The same things were measured in two ways. Each way mixes the same 8 hidden numbers, adds some noise and spreads widely along 5 directions of its own, which tell nothing about the thing.
Some things both ways: the first way, then the second way.
[-24  -5 -17  12  -2   6  25 -13  -2 -11 -25  24 -46 -29 -64 -14  -5]
[-36 -49 -47  45  48 -43  13 -15  34 -30  -5  12   1  -1]

[-56   6 -17  12  16 -22  -2   0  -2  22  19   5  14  -9 -11  25 -16]
[-29 -20 -18  44  16  -8  16  31 -27  19 -27  -2  -9  30]

[  3  35  -8  22  -7 -17 -27   6   6  66 -31  76  37 -15 -33 -20 -19]
[ 17  22 -48  38   8   7  -9   4  25  -1  57  13  22  -9]

[ 49  -4  16  17 -22  23  25   0 -24  -7   0 -22 -11  12  28 -13  47]
[ -8 -10   4  -2  15 -20 -14 -21  20   1  18   9   1  16]

[-36   9 -19 -14 -20  14 -38  22   9  36 -40  44  46  22  21 -33 -96]
[-25  -3  30  54  30  22 -18  26 -88 -15  49  32 -59 -33]

[  2  16  18  11  39  22 -19 -23 -40  25   7 -28   2 -29  28 -34  22]
[-16 -32  -6  40 -35 -21  -2   8 -63  17 -17 -35  20   2]

[ -5 -48  10 -36  -1  25   7  15 -16 -27  10 -11  33  -2  -2  38 -33]
[ 39   9   4   1 -17   7 -22 -25  18  63  -3 -19  48   1]

[-17  14  -1 -21 -27 -31   9  24  -9  36  -6  11  17   1 -38 -11 -29]
[ -9 -12  -9  71  33 -18   8  21   1 -25  16  -5  12 -10]

[ 28 -27   0 -30 -37   4  22  12  16 -53  16 -34  -4  43   7   2 -18]
[ 10 -19 -20   3  24  33  25  -3  -3   1 -29 -64   0  50]

[ 24  14  13  47  16 -32   7 -20 -47 -53  54 -35  18  -3  74   4  26]
[-24 -60  19  46  48 -59  -3 -22 -13 -58 -45  24  -6 -18]

[-31   1 -34  54  20  39 -27 -18 -22  -8 -24  22  -8 -23   7 -13 -27]
[ 13 -57 -35  21  12 -65 -15 -34  42  23  -9  -4 -25  30]

[ -6  31  11   3 -15 -38  -7   7 -23 -25   2   8   8 -11   2   8  10]
[-49  -1  -8  12  37  22  -4 -30 -61 -43  21  -9  18 -47]

[ 17 -46   2 -24  -4  56  20   5   9   1 -15 -39 -13  13 -16 -12 -24]
[ 11  13   6  41   3  38   0  25 -17  37  28 -34  11  -1]

[ 18  -7 -29  55   7  29  -7 -10 -23 -22  -7  16 -15   9  56 -24  13]
[-15 -38  25 -12  22 -47  -2 -19 -10 -46 -50  36 -31 -10]

[ 19 -23   8  -5 -30  16  10  -8  10 -36  11  54  54   9 -17  18 -33]
[ 82  41 -35   1   4  28 -39 -39   8 -16   9  73  33 -87]

[-46  15  -9  40  10  -5  41 -40  20  -8   0  -1 -37 -23 -64  -7 -19]
[-30 -30 -26  40  34 -18  24  24 -48 -54 -53  23 -18  40]

[ 14  27  27 -14 -20 -48   2   8 -37 -33  39 -37  27   8  37  -7   5]
[-21 -17  34  -3   3   1  -3 -12 -66 -42 -22  -9   5  -5]

[ 10   6  37 -24   9 -16  21  -5  -8  -5  12 -52  -3  -2  17  -5   3]
[-14  13  43  12   3  32 -11  10 -40   2  26   6   1 -23]

[  9  12  17  -3   4 -18 -15  14 -32  40   2  16  51  -9  21  -8 -16]
[ 10 -14  48 -10 -38 -64 -20  -5   2   1 -31  15  25  43]

[ -5  10 -13  24 -28  17   8  -3  12  12 -21  37   2  15   0 -21 -10]
[ -6  -8 -40  36  43  13  -2  -1 -36 -37   6  34 -26 -26]

[ -9   5 -29  -1   0 -20 -42  21  29   6   7  26  27  33  26  15 -28]
[-13  41   0 -20   3  77  16  28 -23  37  27 -27 -32  13]

[-18   4  11   0  25 -20  10   2  10  47 -16  15   0 -17 -15  10  -7]
[ -4  38  22  -1   3  34  -7  14  -4  17  15  29  24 -13]

[ 22 -22 -24  16   0  15 -20  16 -15  16  -2  33  35  11  24  -7 -27]
[ 55   2   4  16   1 -17  -8  -8  38   5 -29  -2  27  -8]

[-69  25  24 -38  17 -21 -23  -4  -7  13   4   0  38 -30 -23   9 -54]
[  7 -34  -1 -10 -51 -38 -24 -15 -12  51 -14   0  -5  44]

Other things, the second way, with their names:
K167: [ 26 -14  -6   4 -10  20  -7  -8  12  55   9 -28 -18   4]
K199: [-66  27  56  -6 -34  -9   4  69 -43   8  21  62 -50 -13]
K890: [ 30   0  25 -38 -25 -37 -13  -8  72  52 -35  37  -9  21]
K413: [  9  29 -37   2  -7  48  12   2   1  19  23 -37  41  -6]
K11: [ 33  19  51 -21 -48 -57 -11   5   1 -31 -48  45  11 -65]
K954: [ 32  33  -7   0 -16  18  -3  -2  15   8  15 -21  39 -20]
K653: [ -8  -5  16  21   7  16  27  26 -82 -56 -42 -27 -23 -33]
K569: [ 31  -9  -4   5   8  35   0 -13   1  39  -6 -49  -2  20]
K222: [-71 -54  28  -1  14 -56  -1 -15 -58 -51 -33   9 -22  41]
K384: [-44 -12  15   4 -24 -18   4   7   4  36   7 -28  28  30]
K252: [ 14  52  -6 -45 -19  50 -23 -15  11  64  46  13  -1 -24]
K621: [-23 -49  66  12  60 -86 -13 -11  83 -28  11  72 -88 -48]
K40: [ -8  11   0  -3 -21  25  11  20 -57  -2  -4 -31 -10  11]
K375: [ 10  -9  -1 -13  -2 -13  -1 -16 -23 -17 -48   3  23  24]
K495: [ 25   9  -8   3  48  20   5 -21 -15 -62 -35   5  14 -15]
K852: [-57   1  21 -33 -22  -8  29  15 -41 -24 -39 -25  -9  -6]
K4: [-43   5  24   7   4   7  -9  -3 -41 -19  19  25   8 -47]
K164: [ 24   3 -23  31  12   7   9  -1  24  -4   1 -12  16 -56]
K178: [-18   1  14  38  20  11 -11 -20 -20  11  27 -28  47 -64]
K953: [ 28  17   1  17  44 -19  -9   2  57 -30  22  60 -27 -25]
K990: [-26   2   2 -46 -13 -14 -12 -42  -6 -15  -9  20   3 -40]
K552: [-27 -34  33   2   3 -61 -34 -20  13  44  19  30 -18  57]
K582: [ 37  21   2  33  17  31  10  29 -10 -41   1  21  -2 -38]
K67: [ 39  30  35 -14   3  47 -10   8 -20  28 -28  16   9  35]
K548: [ 88  12 -28 -21 -31   5   5  -3  39  -4 -35 -19   9  18]
K209: [-23  21   6  28  17  24 -15   2 -55  29   7  25  22 -37]
K583: [ 34 -14 -13  18 -28  14 -14  -5 -34  48 -15 -29  19  17]
K696: [-25   0  15 -10  34  42   1 -13 -25  -6  33 -19 -42 -28]
K490: [ 29 -20   9 -25  10  -2   9 -30   1 -42 -61 -15  13   2]
K18: [ 41 -19   7  -7 -14 -38   6 -31  -3 -63 -64 -27  34 -17]
K858: [ 45  14 -19  10  22  -1  11 -16  50  -2 -72  10  49 -48]
K7: [-15 -30   6  51 -11 -34  13  28 -24   3  -7 -43  -2  31]
K211: [ -1  24 -13  12   1  22   2  22   1  43  13  13 -17 -10]
K271: [ 22 -24   8  11  31 -54 -16 -17  59 -19   1  31  -6  45]
K245: [  3  14 -37  22 -12   4  -6 -11   3  45  15 -22  30 -40]
K294: [-46  11  49  -3  -9  17 -17  35 -67   8  36  55 -43  26]
K491: [ -1  11  -4 -12 -26  11  -2  -8 -35  20 -24  -8   9 -42]
K426: [ 36 -16 -15  47   6 -32   9 -18   0 -28 -57 -48  67 -18]
K678: [-30   7  -3  19 -18  19  24  44 -30  21 -28  -8   5   9]
K456: [ 12  30 -24 -10  22  84  -8 -32 -51  10  34 -32  16 -40]
K847: [-30  30  14  33  59  60   0   8 -65 -34  26   8  -2 -41]
K402: [ 17  17 -27 -36 -13  46  -8 -17  21  71  -3   5  10  24]
K727: [ -4   4   7 -18 -33 -38  11  19  32  18 -33  32 -35 -41]
K157: [ 47   4  36   4 -45  -6 -21   6 -35  33 -45   7  44  35]
K227: [  3 -20 -41  -1  21 -23 -16 -47  15 -19  17  23 -10 -28]
K791: [-37 -28  60 -51  -4 -62   0 -32 -32 -58 -90   3  37  57]
K529: [ 54  10 -27 -23  -9 -10  30  -4  43 -35 -77 -36  27  26]
K85: [ 20  -8   3 -79 -38  -2 -14 -31  44  73 -24  -4 -28  65]
K516: [ -5 -20 -18  12   8   6  26  22  34  34 -32 -20 -20  30]
K107: [ -6 -14 -19   5  28 -15  23  11  28 -44 -17  -2 -33  30]
K141: [ 10  -7  11 -46 -38 -72 -18 -22  15 -21 -42  35   6  31]
K466: [-10  12  32 -30 -16  20  32  35 -20 -23 -38 -43  17  83]
K891: [-48  28  -1 -12   8  20  20  33 -14   0  11   3 -11  16]
K554: [-37 -14  48  11   8 -21  -6  -2 -36 -22   0  -6  20   5]
K610: [-24  -7 -11  -9 -32 -38   5   0 -11 -23 -27  15  26  -8]
K750: [-51   4  22 -27  -6  11 -13   8 -11  63  28  18 -26  59]
K305: [-54 -45 -19  25  -3 -77  17   3  12  -1 -36 -18  -5  14]
K431: [-39  15  19 -34 -20   6   4  -6 -82 -72 -21  12  16 -17]
K5: [ -5 -14  19 -29 -19  -9 -19 -34 -25  17  -1 -10 -15 -13]
K834: [ 52   5 -15 -48 -25 -26  -5 -17  34   3 -61  41 -15  13]
K836: [ 19  34 -54  13   1  42 -16 -20 -46  -2  33  13  12 -86]
K919: [-62  37  46 -50  -5  24 -21 -21 -85 -12  30  12   9 -29]
K649: [ 10  -9  23 -19  24  14   9  -5  -2  -2 -55 -21  14  67]
K992: [ -4 -16  -1   1   3   5 -20 -26  25  60  38 -24  28  64]
K128: [-32  -1  40   7  16 -30   3  26  45  26   5  29 -29  -6]
K933: [-14 -13  30  15  15 -17 -14  14  27  45  36  15 -51  24]
K577: [-10  37  30  -3  -7  42  23  40 -51 -48 -19   3   8 -27]
K799: [-29 -17  41  21  42 -31  11   3  16 -68   5  28 -34 -66]
K500: [-42 -30  26  47  54 -15  19  13  23 -19  12 -19  -2  17]
K221: [  3  -9  13 -27  24  -1  28   2  23 -26 -59 -29  12  97]
K909: [-26  -1  17 -42 -23   9  -8 -16 -49   9 -25  -6  11  47]
K930: [-35  11  22 -35   9 -34 -17  -3  44   5  58  57 -52  -4]
K880: [-10  14  23 -50 -19   1 -23 -13 -15  23  22  19 -31  43]
K774: [ 36 -12  16  31  12  -4   8  25  31  23 -22 -23   4  55]
K208: [-35 -25  10  38  29 -36  -5  18  11  16  14  31 -36  25]
K342: [-64   1   6 -33   8   6   1   0   6  45  32  17 -62 -10]
K514: [ -6  18 -36 -26 -35  71  15 -14 -65  16   7 -91  50  24]
K631: [  2 -15  47  -9 -45 -44   1  24 -16  10 -49   9 -10  22]
K885: [-25  -8  13 -12 -11 -16  10 -17 -26 -46 -28 -14  45 -18]
K190: [-20 -10   7  31  23  15  12   6  -3  11  10 -38  -5 -30]
K976: [-12  16  26 -36 -29   4  11  21   8 -19   7  -1 -10  19]
K787: [-20  10  35 -70 -13  20  -4 -23  -8  17  -9 -11   2  42]
K899: [-36  -1   0 -22 -23 -25  14   2 -17 -37 -16  -1  20  -3]
K724: [-63 -10  35 -19 -13  -5   1  -3 -34   1  30 -27  -2  16]
K324: [ 70   1 -43   8  20  34 -10 -14  40  45  11  -3 -28  21]
K929: [ -4  27 -24 -46  33  53   3 -17  55  47  33  -7 -34  11]
K568: [ -3  16   5  -4 -23  13  -9   2 -38  30  -4 -15  26  28]
K775: [ 30  -5 -13 -15  -2  10 -19   1  41  76  21  27 -62  44]
K690: [-32  -2 -27 -34 -35 -10   2 -19 -40  -7 -22 -11  17   6]
K982: [ 46  -9  -4  18  18   9   2 -16  10   7 -46 -27  36  14]
K783: [ 56  32  -8 -17 -37  20 -25 -23  -1  46  11   3  17 -67]
K650: [ 25  26  34 -18   9  54  22  15 -17 -39 -10 -36  -7   1]
K720: [ 34 -18 -39   0   0 -15  -1 -25  49   4 -18   7   9 -13]
K658: [ -3  13   8 -29   0   8 -26 -39   8  32  13  11  10 -23]
K588: [  8 -37  14  45  75 -48 -14 -22  67 -37  34  31 -39 -14]
K175: [ 44  31 -21  10   1  18  -4  11  24   7  -1  31   9 -20]
K615: [-45   8   6  14  15  17 -10   8 -22  33  39  23  -1  -2]
K275: [-31 -39 -37  -5   6   9  -6 -37  -2  53  11 -48   3  63]
K148: [ 27   6   0  23  -8 -38 -27 -14   2 -24  11  60   3 -73]
K270: [ 18  -4   6  63  67  19   2   3  -5 -31  -5  18   3 -39]
K669: [-13  27  -4  25  44  65  18  15 -36 -34  13 -14  19 -17]
K463: [-57 -24  26  22   7 -25   8  27  -4  36   3   3 -30  16]
K265: [-63 -12 -36 -10 -12   4   4  -4 -22  40  36 -29 -23  20]
K712: [-41 -14  53 -31  18 -16   3  -4   9 -16   4  16 -55 -16]
K633: [-38 -15  -2  13  18  -1  13  16  21  37  -3   9 -25  10]
K339: [-19  -6 -22  14  -7  31  39  31 -34 -14 -43 -37  19  34]
K873: [  4 -31  11  36  32 -37  22  -1  10 -57 -59 -23  23  -9]
K703: [-37   7  29 -12   9  19   1   0 -16   7  30 -24  -9   8]
K701: [-68   1  19 -16 -23 -33 -10   4  -6  22  22  29   0  -6]
K866: [ 15  -1  64   8 -13 -60  -2  31   7 -58 -39  60  -2  12]
K827: [ 15 -11  33   8  27 -49  -2 -10  25 -16 -58  22 -11 -36]
K80: [-38 -56 -19  38  25 -15   2  -2  -1  52  -3 -21 -17  51]
K327: [ 32 -22 -62  61  16  12  -6 -15  17  27  25 -29  24   2]
K876: [-16 -18   2 -37  -5 -35 -10  -9  15   8 -16  52 -46  32]
K607: [-56  -5  56 -41   2 -29   3   9  55  42  24   6 -43  20]
K360: [ 26  35  23 -23  19  35  10   3  21 -15 -35  17  22 -17]
K916: [-19  -4 -16   2   7  13  14  14  -8 -14   6  -6  -5  40]
K338: [-10  24  28 -38 -37  -4  -1   3  16  30  -4   2  30   4]
K574: [-61  13  55   5  19 -10  17  33 -12 -34   0  16  -6 -21]
K50: [ 11  11   6  20  16  -5   0  22  27   9  15  21 -13   5]
K224: [-49 -14  29  12  30 -18 -16  11   3  38  35  31 -37  53]
K804: [-50 -18  45 -86 -34 -11  -3 -29 -25  20 -11 -32 -20  47]
K560: [ 22 -26 -36   9  39 -54 -21 -52  73  -5 -16  39  17   3]
K496: [ 59  35  13 -17 -26  39  12  13  23  37 -36 -46  35  21]
K142: [-41  -9  71 -54 -28  11  14  32 -23  31 -24 -17 -43  86]
K794: [ 43  17  11  -4  -4  40  -1   0 -38  10 -27 -25  -8 -32]
K651: [-32  17   1 -19 -31  41   3  26 -68  34   3   5 -15  23]
K818: [-58 -45 -56  61  41   4  32   0 -87 -52 -51 -45  28  31]
K74: [ 31  -1  23  32  12 -10   7  10   1 -42 -19 -24  21  -8]
K747: [-40  -9 -18  22  25  42  -3 -10 -39  38  50 -45 -14  -3]
K565: [ -1  -9  10  29  -1 -27  13  44  10 -38   8  25 -40  10]
K198: [ -8  -4 -26  20  34  26  25  12  42  21 -13 -30  22  44]
K196: [  1  28  11 -58  -9  -6  25   5  39 -30 -43 -11  17  33]
K400: [  8 -14   6  26   6 -34   2  12  58  32 -16   8  22  23]
K454: [  1 -30  -3  14 -10   4 -14 -19   2  54  22 -35  -9  11]
K169: [-51 -10  -4 -26 -10  19 -17 -23 -16  74  46 -26  -7  40]
K956: [ 45  14  50  -6  -7 -26   0  11  28 -29 -19  19 -17 -38]
K946: [-62   8  75 -15  36 -37 -22 -17  -5 -43  37  48 -13 -39]
K882: [-72 -32  28  -3   1 -17 -21   6 -33  62  34  30 -50  51]
K964: [-15   1   5   8  11  27  22  18  18   5  30 -44 -26 -10]
K76: [ -2  -6   8 -29 -18  -4 -20 -21 -26 -17  30   5 -27  18]
K98: [-12  38  98 -35   6   8 -27  14  -2  -1  45  61 -57 -28]

Some of these things the first way, each followed by its name:
[  9  -8  -5  10  15   3  10 -22  -9 -31  27 -35 -23 -12 -21   3  24]	K164
[ -6 -27  23 -47  26  31   7  -8  23  15 -37 -14 -31 -27 -47  10  -2]	K384
[-34 -26 -30   6  29  12 -19   6 -10   2   3   8   4  -7  12  16 -21]	K463
[-14   8  -9  18  29  -9 -30 -11   3  15  18  24  27  -3  35   4  -6]	K651
[ 33  -4  -8  10   2  23  -3   2   1  36 -32  24 -23  -4  -8 -28  30]	K413
[ 15  14   6  28   0 -27  14  11 -14  24   8 -12  12  19  50  -9   4]	K270
[ 37 -39 -28   3  -1  18  -1  11   4 -17   0  17  -4  16   3   3   4]	K574
[ 17 -12 -12  -2   7  29 -15   2 -18  -9 -32   2 -20 -11  -3 -28  -7]	K724
[  8  16  -1   3  11  -8  -3  -7 -12 -13  25 -45 -46  -3   3  -2  75]	K852
[-36 -46   6 -92 -11  27  20  12  57  18 -22   5 -15   8 -82  15 -39]	K678
[ 21  25   2  18  26 -22 -35 -14 -15  18  13  47  24 -22  11  -8  33]	K610
[ -4  48 -12  49  24 -64  -1 -13   8  16   9   3 -34 -21 -36  11  41]	K196
[-20 -10  -9 -42 -24   5 -39  31 -14 -28  -8  18  38  14  17   6 -48]	K5
[-22   8  27 -69 -38 -28  15  37   2   1  14 -56  11  29   6   2 -18]	K569
[ 24  -1  20 -36 -32  16  -7  10   4 -13   5  17  12  12  -1   9  49]	K690
[ 44 -20   4  36  16  35  35 -39   8  -5  -4 -14 -14 -10 -23 -27  -7]	K866
[ 29 -19 -24  -1 -61  19   4  37  24  25 -27  63  34  51  -2  -6 -24]	K953
[ -1   0 -35  20 -11 -23 -12  19   1  11  15  40  15  15  -7  16  12]	K891
[-18 -22   3 -40  26  51 -26  -5  21   1 -53  -4 -15 -11  -2 -17 -57]	K454
[ -9  14  -3  17   7 -15 -11   7   0   5   2 -24   7  10  24   5 -18]	K98
[-75  17   5 -37  17 -14 -19  12   5  40 -16   6  -4 -39 -67  35  -6]	K245
[  4  -9  -5 -22 -24 -68  12  29   5 -26  49   7  40  28   3  44 -14]	K360
[ 17   6  10 -21 -37  36 -17  46 -10  57 -68  39  -1  14  32 -13  35]	K919
[  9 -18 -28  31 -21  42  19   5   3  -9 -56  12 -33   9 -18 -33 -46]	K588
[ 12  16  -9  36 -24 -24   3  11 -15   8  -2  36  38   8   3  -5 -30]	K271
[  7  -2  24 -19   3  12  23 -18  19  -8  -4 -38 -26 -16 -69  10  10]	K954
[ 20  34  49 -14 -12 -26  16  -9 -18 -30  36 -53 -20  -4  23  19 101]	K990
[ 40 -11  -9   7 -42  47 -18  10   0  -6 -37  61  12  22  27 -23   9]	K227
[ 15 -26   2   1 -19  28  24  -3  32 -34 -19  -7 -12  18 -13  19 -18]	K847
[ -4 -27 -41   0 -29  27  -6  31  33  -6 -37  38 -23  37  -1  18  -3]	K929
[-39  35 -15  71  67 -13 -25 -40 -11 -22  32 -39 -47 -29  36  32  68]	K342
[ 32 -16 -11   4 -10  -1   3 -14 -17 -58  32  15   4 -12 -32   3  14]	K899
[ 18 -51   0  -7 -19  57  33  -6  17 -39  33 -40  -8  26  -6  36  37]	K211
[-29 -64   3 -11   4  57  66 -24  40 -33 -29 -40 -36  -4 -64  18 -73]	K67
[ 23 -58 -46  10 -17  33  19 -17  11 -63   7  29   9  13 -52 -22 -91]	K582
[ 50  13   8 -26 -23 -22 -10  11  15   6  11   7  15  27   6 -23  15]	K976
[ -9 -11  -4 -10  18  28 -10   2 -12  39  -9 -14  -2   0  17 -26  -5]	K631
[ 20 -32 -19 -47 -31   7 -20  61   1  13  -4   9  13  48  42  17  24]	K607
[-18  30   2 -24   3 -44 -41  37 -11  62 -23  42  44 -10  -4   1 -30]	K426
[  1 -23 -13   2  11 -14  20   3  24  -5   0   9 -18   4 -25  23 -11]	K198
[  9   1  32   5  25  28   5 -22 -28  11  15 -53   6  -8  48 -19  19]	K583
[ 38 -30 -11 -17   3  16  -2  -6  33  -9  -1  25  -1  21   2 -17 -14]	K339
[ 28  -4   8   1   3   9  -1  13 -26  17 -22   4   7  -3  32 -19  -1]	K554
[-65  13  -8  -8 -10 -31  18  26 -22   9  18 -41 -18  -4 -19  35  14]	K827
[-50  -7 -10 -19   6  42 -11   8 -12  36 -40  -3 -20 -23 -36 -13 -17]	K783
[-33  42  -6  15  -3 -40  10 -17  -6  10  17 -26 -16 -19 -63 -29 -22]	K548
[ 33  36  31   1  -7 -32 -17   9 -26  35  25   1  51  14  62 -18  27]	K327
[ 27   9  21 -14 -35  27  10  21  -4  22 -37 -17 -20  26  35 -27  34]	K456
[-12 -42 -24 -11 -19  23  19  -5  27 -18   0  32  12   5 -65  17 -51]	K175
[-27 -16  14 -49 -19   9  -5  31  31  36 -28  26  26  20   6  30 -20]	K750
[  1   0 -34  61  13  51  -4 -20  -1  14 -49  25 -52 -18 -20 -23  22]	K930
[ -3  49 -11   9 -14 -85 -24  15   9   5  42  18  31  12 -16  17   6]	K529
[-32 -19 -31 -24 -30   0   9  20  -9 -15  -1 -12  -8   4 -67 -15 -63]	K956
[-12  55  17   6  22 -54  -2   3 -40  56 -21   1 -31 -42 -13 -38  42]	K885
[-18 -12 -12  -2 -26  17   9   0   6 -18  -2  24   3  11  -6   4  -9]	K876
[ 35   3 -19  23   2 -10 -30  11 -19 -34  23  -9   2  30  81  -8  29]	K712
[ -3  15 -16  27   2 -37   5 -14  -4 -13  15  20   4 -10 -31 -13 -25]	K916
[-25  11  -2   7  -9  16  -6 -16  -3 -22   5  10   1 -20 -38  12   6]	K836
[ -2 -28   8   2  -3   8  12  14 -33  -8  37  -3  45   9  45  42  21]	K209
[ -3 -20  28 -15  22  26  14  -9  -6  38 -10 -12  30 -13  11  -7 -39]	K157
[ 25   2  -8  -7 -30  -2 -20  25  -3 -37   7 -18   5  45  60  -5   7]	K696
[ 12  -7  18 -33 -28  -9  19  15  -6 -36  17 -50  -5  18  -7  14  11]	K703
[ -1   1 -23  39   7  -5   1   2 -15  23   8  13   7   1   3 -10  -3]	K50
[ 15  21  11 -15 -31 -41 -21  47 -17  11  -8  27  37  16  32  21  13]	K946
[ 22  28   5 -25 -31 -43 -29  31 -22   3   6  24  42  15  15 -26 -17]	K18
[-32   8  -6  11  -8 -13  15  11 -19  20  17 -11  12   4   5  10   3]	K208
[ 25   6   4   8 -20 -13   4  31 -31  28 -31  36  10   4  37  -9  18]	K791
[-40   1 -12 -18  37 -30 -19  -7  41   3   7   6  -7   0 -13  19 -32]	K516
[-41  46   1 -27 -22 -60 -22  25 -17  26  25  -5  32   8 -12  -8 -19]	K40
[ -2  22  29 -13   9 -15 -19  10   3  14  -7  -3  17  -1  37  31  33]	K658
[ -8 -16  -2   2  33  48  -9 -19   9  -4 -23 -34 -28  -4  19 -18 -19]	K167
